The groups are shells around one centre, one inside the other: the same stretched ball of 7 dimensions in 9 sizes.
In the rows, 128 means zero.
Some rows, each with its group after it:
[129 120  92 107 136 111 155 135 154 109 131 164 147 101 167 114 185 121
  63 139 106 161 162  90 119 128]
(0)
[124 107  91 112 135 132 159 125 150 113 129 178 163 100 162 112 175 122
  56 132  91 156 159  64 108 109]
(4)
[108 115  99 104 141 126 157 134 160  97 133 150 149 106 159 129 185 107
  53 121  97 158 157  92 119 121]
(4)
[126 117  88 118 133 118 146 132 151 114 131 173 157  99 164 110 182 128
  57 135  96 166 161  73 111 122]
(8)
[ 95 100 112  80 154 156 178 135 159  86 129 142 145 117 156 145 179  90
  59 119 104 135 153  96 119 108]
(7)
[ 88 106 119  99 149 146 152 120 170  86 131 144 150 116 161 141 176 104
  49 109  98 173 164  91 116 129]
(7)
[142 110  91  83 147 165 181 143 133 115 110 165 153 110 169 117 162 108
  59 145 104 131 150  73 106 102]
(7)
[129 115  88 115 140 138 170 124 155 110 126 162 157 106 167 113 166 107
  44 127  87 153 163  76 110 112]
(3)
[ 90  92 113  86 137 124 178 115 169  85 140 160 156 103 150 139 190  96
  64 108  95 146 152  88 126 105]
(1)
[116  94 107  79 130 124 183 112 156 101 129 179 160  96 158 124 182 110
  72 123 100 147 150  75 122 103]
(7)
[102  93 114  74 140 142 178 123 156  93 127 165 155 105 155 137 182 103
  69 120 103 143 148  81 120 104]
(6)
[106 110 109 101 138 142 146 123 157 101 123 161 160 105 162 128 176 120
  50 116  95 179 157  74 110 124]
(2)
[110 119 103 114 144 137 133 134 156 104 127 155 151 110 166 124 177 126
  51 128 101 180 165  82 109 136]
(5)
[113 105  87 115 141 131 158 139 151 108 138 173 158 104 155 119 185 116
  60 135  92 139 158  69 109 104]
(8)
[108 101 117  66 145 160 165 133 145  98 113 159 153 109 161 138 176 112
  66 125 110 156 145  80 113 114]
(0)
[124 115  97  96 145 126 175 132 158 100 130 151 142 109 167 123 177 101
  60 133 106 146 162 100 123 121]
(0)
[106 111  98 116 138 102 161 122 172  94 147 157 147 104 159 124 190 106
  59 122  97 157 168  96 126 124]
(1)
[113 109  90 129 139 141 144 127 154 111 133 174 165 105 161 114 173 125
  45 127  83 164 165  58 101 113]
(1)
[118 121  90 112 139 123 159 136 158 103 132 150 150 104 162 122 182 106
  47 122  92 157 158  91 117 119]
(7)
[132 113 102  83 145 155 167 133 143 110 111 161 152 109 171 121 166 115
  59 137 108 156 154  79 110 119]
(6)
[116 103 105  88 149 174 168 131 144 105 114 162 159 113 164 129 162 110
  52 127  97 150 152  67 103 106]
(8)
[118 109 106  90 133 134 156 123 151 106 120 168 159  99 163 122 178 121
  59 123 100 171 152  74 114 119]
(6)
[108 101 111  89 144 131 157 130 156  98 131 167 148 109 162 129 185 119
  75 137 114 155 161  85 118 123]
(8)
[128 103 100  77 143 141 176 138 142 107 122 172 150 106 163 122 179 114
  77 146 114 135 151  81 116 108]
(5)
[139 113  89  96 139 138 176 133 143 114 120 170 154 103 168 112 170 113
  59 141 100 142 155  76 112 108]
(2)
[ 85  98 101 109 143 129 151 136 162  92 146 162 156 106 147 136 195 110
  61 118  92 146 156  78 114 107]
(3)
[112 113 103 119 141 142 146 116 162 104 127 160 159 109 168 120 166 118
  42 119  89 181 169  74 107 128]
(3)
[129 107 104  78 149 155 170 138 142 108 115 164 148 112 169 124 169 115
  69 145 115 145 155  81 111 116]
(5)
[107 117  94 116 137 113 146 136 161 101 139 156 152 102 157 124 192 115
  54 122  94 163 159  88 118 123]
(0)
[125 104  97 103 144 160 157 129 143 114 120 178 162 109 167 115 164 125
  58 140  97 154 161  57  99 110]
(3)
[134 113  89 100 134 120 170 131 148 112 127 172 154  99 165 112 180 116
  63 138 100 147 156  80 117 112]
(2)
[109 112 107 104 149 152 148 131 156 100 124 154 151 114 167 128 170 116
  51 128 102 168 164  82 108 127]
(2)
[102 106  96 115 138 131 163 123 164  97 138 158 159 104 155 127 181 103
  45 111  82 154 158  78 114 108]
(7)
[137 109  89  91 148 161 180 141 137 113 116 165 154 110 167 117 164 107
  57 143 100 130 153  73 106 101]
(8)
[104  99  96 111 145 130 173 126 163  97 144 166 153 110 156 126 182 102
  60 128  93 134 165  81 116 105]
(3)
[115 105  95  93 143 126 187 132 159  96 137 156 146 107 158 128 183  92
  63 128  99 127 156  95 124 104]
(0)
[ 96 102 118 102 150 167 142 120 159  97 122 159 159 116 164 134 165 119
  48 117  96 179 164  69 103 125]
(1)
[ 98  98 106  94 150 136 178 128 165  88 140 154 146 114 156 136 183  94
  64 124 102 134 161  94 122 109]
(7)
[116 100  95  87 146 140 183 140 148 101 132 165 150 108 156 127 183 101
  70 137 103 120 151  83 117  98]
(4)
[104 102  98 107 133 109 161 125 163  99 144 171 156  99 154 124 194 114
  66 125  96 151 158  81 121 112]
(5)
[119 119 101 110 145 128 143 134 157 105 129 157 145 111 170 120 178 123
  59 138 109 170 169  90 114 138]
(0)
[ 87 111 111 125 143 141 123 122 168  95 134 154 160 111 159 132 178 124
  40 109  88 193 168  74 106 134]
(1)
[109 103 108  94 147 140 156 131 155 100 130 165 150 111 163 128 180 118
  68 135 109 155 162  82 114 121]
(2)
[116 119 108  93 143 137 155 130 157  99 120 146 147 108 168 128 175 112
  52 123 105 173 158  94 117 132]
(8)
[104  95 103  92 145 145 178 127 156  96 133 165 156 109 155 131 179 101
  63 125  96 134 155  77 115 100]
(4)
[116 100  92  93 139 148 181 131 147 105 127 169 161 103 155 124 176 102
  56 124  88 130 147  69 111  91]
(5)
[ 95 103 104  96 145 150 160 136 155  94 130 153 156 109 152 138 182 103
  52 114  92 149 150  79 112 106]
(4)
[118 104 113  65 154 182 176 138 140 100 105 149 150 116 166 137 162 102
  58 129 109 144 146  82 108 109]
(1)
[118 115  93 120 137 127 145 128 156 109 131 167 158 103 164 116 178 123
  50 128  92 170 164  74 109 123]
(4)
[105 108  98 111 141 156 154 128 153 103 125 158 165 107 157 128 171 110
  38 111  80 162 153  65 103 107]
(3)
[122 114  83 115 139 134 173 134 153 107 132 158 156 104 159 118 176 100
  44 123  84 139 156  79 112 102]
(1)
[120 105  85 107 135 139 168 134 145 111 129 175 165  99 155 117 179 112
  52 126  84 139 149  62 107  94]
(0)
[104 101 108  78 152 169 156 148 140 101 118 159 153 113 157 138 178 114
  65 133 108 144 146  75 106 109]
(3)
[116 105  95  97 150 149 173 139 150 102 129 158 150 113 161 127 175 103
  59 134 100 133 157  82 112 106]
(2)
[101  99 112  73 150 148 177 135 155  90 127 151 146 113 157 141 183  98
  69 126 110 137 150  94 121 110]
(6)
[128 113  88 104 137 138 158 139 142 115 123 171 160 101 161 115 178 121
  56 135  94 151 152  68 107 108]
(6)
[112 112 105  93 135 135 146 131 150 105 121 163 158 100 160 126 182 123
  56 121  99 174 150  76 112 121]
(8)
[119 116  98 103 139 149 149 133 147 109 118 160 160 104 164 122 172 120
  46 123  92 170 153  71 106 118]
(6)
[114 104  99  95 137 132 180 120 159  99 131 162 156 103 159 125 178 100
  55 119  92 145 154  82 119 105]
(6)
[121 106  90 101 138 148 169 134 144 110 124 170 163 102 158 120 174 111
  51 126  86 142 148  64 106  97]
(5)
[129  97  88  88 137 129 192 132 145 108 132 179 155 101 158 117 181 105
  73 141 100 117 151  75 118  91]
(5)
[103 105 112  96 145 143 161 120 163  94 128 153 152 111 163 133 173 107
  54 117  99 165 162  86 116 122]
(4)
[113 116 105  97 139 136 153 129 155 101 122 153 153 105 164 127 178 114
  52 120  99 172 155  86 115 125]
(2)

New rows. What belongs after each?
[109 106 112  89 141 131 158 123 159  97 127 161 150 107 164 129 180 116
  66 128 109 165 160  88 119 126]
(2)
[ 96 107 110  99 143 138 158 124 165  91 131 149 153 109 158 136 181 104
  50 111  95 165 157  88 117 120]
(4)
[124 121  88 114 139 140 154 137 149 110 124 156 157 104 164 118 174 113
  42 125  88 160 156  77 108 115]
(0)
[112 118 117  96 150 155 142 126 158  99 115 146 148 116 174 130 165 119
  49 125 109 188 166  89 110 143]
(1)
[ 95 107 117  98 151 164 137 130 156  96 121 152 155 116 163 137 171 120
  50 119 101 180 160  75 104 129]
(8)
[138 122  80 115 137 120 168 136 150 114 129 163 151 102 167 108 176 112
  52 138  95 146 161  84 115 115]
(7)
[112  98 112  85 144 153 175 116 156  98 122 165 156 110 165 129 167 107
  60 125 101 154 159  77 113 112]
(8)
[125 100 101  79 136 138 176 128 144 108 121 177 157 101 162 121 178 115
  72 136 105 143 149  73 115 104]
(4)
[113 107 112  91 145 130 160 124 160  97 129 160 146 110 167 127 178 115
  68 133 113 163 165  92 120 130]
(5)
[105  96 102  90 137 153 165 128 147 104 124 173 167 102 152 129 178 113
  57 118  89 148 145  60 107  96]
(0)
[121 112 109  89 145 158 164 124 152 102 113 153 153 111 170 127 163 110
  49 123 101 168 157  82 110 122]
(8)
[141 112  86 116 133 136 164 119 146 121 122 183 165 100 170 102 164 124
  51 137  88 159 163  59 104 110]
(1)
[112 109 107  80 132 133 170 124 154  99 120 156 158  97 158 131 182 106
  55 111  96 163 143  84 120 111]
(1)
[132 100 100  69 141 138 190 133 143 107 121 173 150 104 164 122 178 107
  79 144 113 127 149  83 120 103]
(8)
[ 96 108 106 112 141 146 147 123 162  96 130 154 161 108 157 132 176 112
  41 108  85 174 158  74 108 118]
(8)
[ 96 112 113 102 147 148 143 129 162  93 127 146 152 113 162 137 176 112
  47 114  98 177 161  87 112 130]
(4)
[ 91 102 109  94 150 145 159 137 160  89 135 149 148 114 154 141 185 102
  59 120 101 146 156  90 116 114]
(4)
[103 100 104  85 154 158 169 145 150  95 129 154 147 116 156 137 180 102
  65 133 106 130 153  85 112 106]
(5)
[ 93 103 122  85 141 119 154 120 169  87 134 155 146 107 160 138 190 113
  71 119 112 172 161  98 127 133]
(1)
[ 96  95 110  87 146 150 164 131 154  94 130 164 156 110 154 137 182 108
  65 123 101 145 153  76 112 106]
(2)
[109 113 104 112 142 137 149 123 161 101 129 157 155 108 164 125 174 116
  48 120  94 174 164  80 111 126]
(2)
[ 93  98 110 102 150 170 152 127 155  96 126 159 162 115 157 136 169 111
  47 115  89 160 157  66 102 109]
(3)
[128 105  96  94 132 121 176 121 152 108 128 177 157  97 163 115 180 114
  66 133  99 148 155  76 118 108]
(2)
[107  97 120  62 140 141 175 121 154  93 120 162 152 105 160 137 181 108
  74 122 112 154 147  87 123 114]
(3)
[140 106  94  67 141 138 199 138 140 108 118 165 147 103 165 121 176  99
  74 144 112 120 145  90 122 100]
(3)
[108 106 101  95 152 136 165 144 155  96 137 154 141 115 159 132 186 105
  70 139 111 134 161  95 119 117]
(0)
[129 115  92  87 145 143 180 144 145 105 121 152 146 108 164 124 176 100
  58 135 103 133 150  91 116 108]
(8)
[100  99 113  97 143 145 157 118 161  96 130 165 157 110 160 131 175 114
  59 121  98 164 161  75 112 118]
(4)
[126 120 107  89 143 151 143 136 144 109 109 156 151 108 172 123 170 127
  55 133 110 180 155  81 108 134]
(1)
[104  96 116  71 153 154 170 137 151  94 125 159 145 116 161 138 179 108
  77 137 118 139 155  88 117 115]
(7)
[ 95  99 114  91 139 143 159 118 161  93 129 161 160 106 156 136 180 110
  56 111  94 165 154  77 115 114]
(4)
[137 121  85 118 139 136 151 135 145 119 122 170 157 104 170 107 170 126
  50 141  95 162 162  70 104 121]
(0)
[117 104  99 103 142 143 153 131 148 109 127 175 159 106 162 120 176 124
  62 136 100 156 160  66 106 114]
(4)
[108 101 114  75 149 151 175 129 155  93 123 153 147 113 162 137 175 101
  66 126 110 147 155  92 119 116]
(4)
[109 111 105  84 158 161 169 147 150  94 123 139 141 120 163 138 174  97
  58 131 109 138 155  97 114 117]
(7)
[135 112  83 110 137 116 167 136 149 115 134 177 152 101 165 108 182 120
  68 148 102 140 162  78 115 112]
(8)
[104 105 107  88 142 129 160 136 156  95 132 158 149 106 157 134 190 111
  68 127 107 151 153  90 120 118]
(2)
[ 88 103 112  99 145 137 151 128 165  89 136 152 153 110 154 140 186 108
  56 113  97 163 158  86 116 120]
(2)
[130 114  94  91 144 136 171 140 147 107 123 159 146 108 167 120 177 109
  63 141 108 142 156  89 117 116]
(2)
[132 119 103  87 136 141 157 129 145 111 110 160 155 102 171 119 170 121
  55 129 104 174 152  81 112 126]
(3)
[127 103  96 103 131 143 168 114 148 114 121 182 169  98 164 112 167 120
  52 126  86 160 155  56 106 104]
(3)
[121 102  95 114 137 140 152 123 149 114 129 187 166 103 163 112 172 130
  59 136  92 160 163  54 102 110]
(1)
[129 109 102  93 140 141 166 123 149 109 119 170 155 105 169 117 169 119
  61 135 104 160 159  75 112 119]
(2)
[107 104  97 117 141 130 153 127 159 103 138 171 158 107 159 121 181 118
  58 129  93 155 165  72 110 115]
(6)
[115 116  86 123 139 119 151 137 157 106 139 162 153 104 160 117 186 116
  53 131  92 154 163  81 113 118]
(8)
[ 96 102 113  95 146 149 170 117 166  89 130 149 154 113 159 137 172  97
  49 110  93 158 159  86 116 115]
(3)
[ 96  90 123  67 146 167 168 123 151  92 118 163 158 111 157 143 174 108
  66 118 105 154 147  73 112 107]
(3)
[116 111  98  99 136 125 169 126 158 101 130 159 154 102 160 124 181 105
  54 120  94 154 155  86 119 113]
(2)
[104 115 102 104 154 152 152 144 156  96 128 141 145 117 162 134 176 105
  49 125 101 154 160  92 111 123]
(8)
[126 104 104  90 143 156 163 127 144 111 116 175 159 108 168 119 166 122
  63 138 104 157 157  66 106 114]
(5)
[124 118  95 121 140 121 138 129 156 112 131 169 152 106 170 111 177 132
  58 140 103 175 172  78 110 135]
(3)
[122 116 104 106 141 127 147 125 158 106 126 163 149 107 171 118 175 125
  59 135 107 177 168  85 114 136]
(8)
[107 100 116  72 148 177 166 130 145  98 110 156 158 112 161 138 166 108
  55 119 101 157 145  73 106 109]
(7)
[106 104 106  88 138 115 177 122 166  91 137 156 147 103 158 131 189  99
  66 120 103 147 156  98 129 115]
(0)
[ 86 105 115  95 137 134 156 118 168  87 132 148 158 104 153 142 185 103
  47  97  89 173 151  86 119 117]
(1)
[114 113  98 102 147 120 160 141 159  98 138 153 140 111 163 126 188 109
  68 139 112 145 164 100 122 126]
(7)
[127 109  92 118 140 122 157 126 155 112 135 178 154 106 168 109 176 125
  64 144 101 155 171  74 111 121]
(7)
[129 106  89  96 130 115 181 125 152 109 132 176 157  95 160 114 184 110
  66 132  96 139 152  78 120 102]
(6)
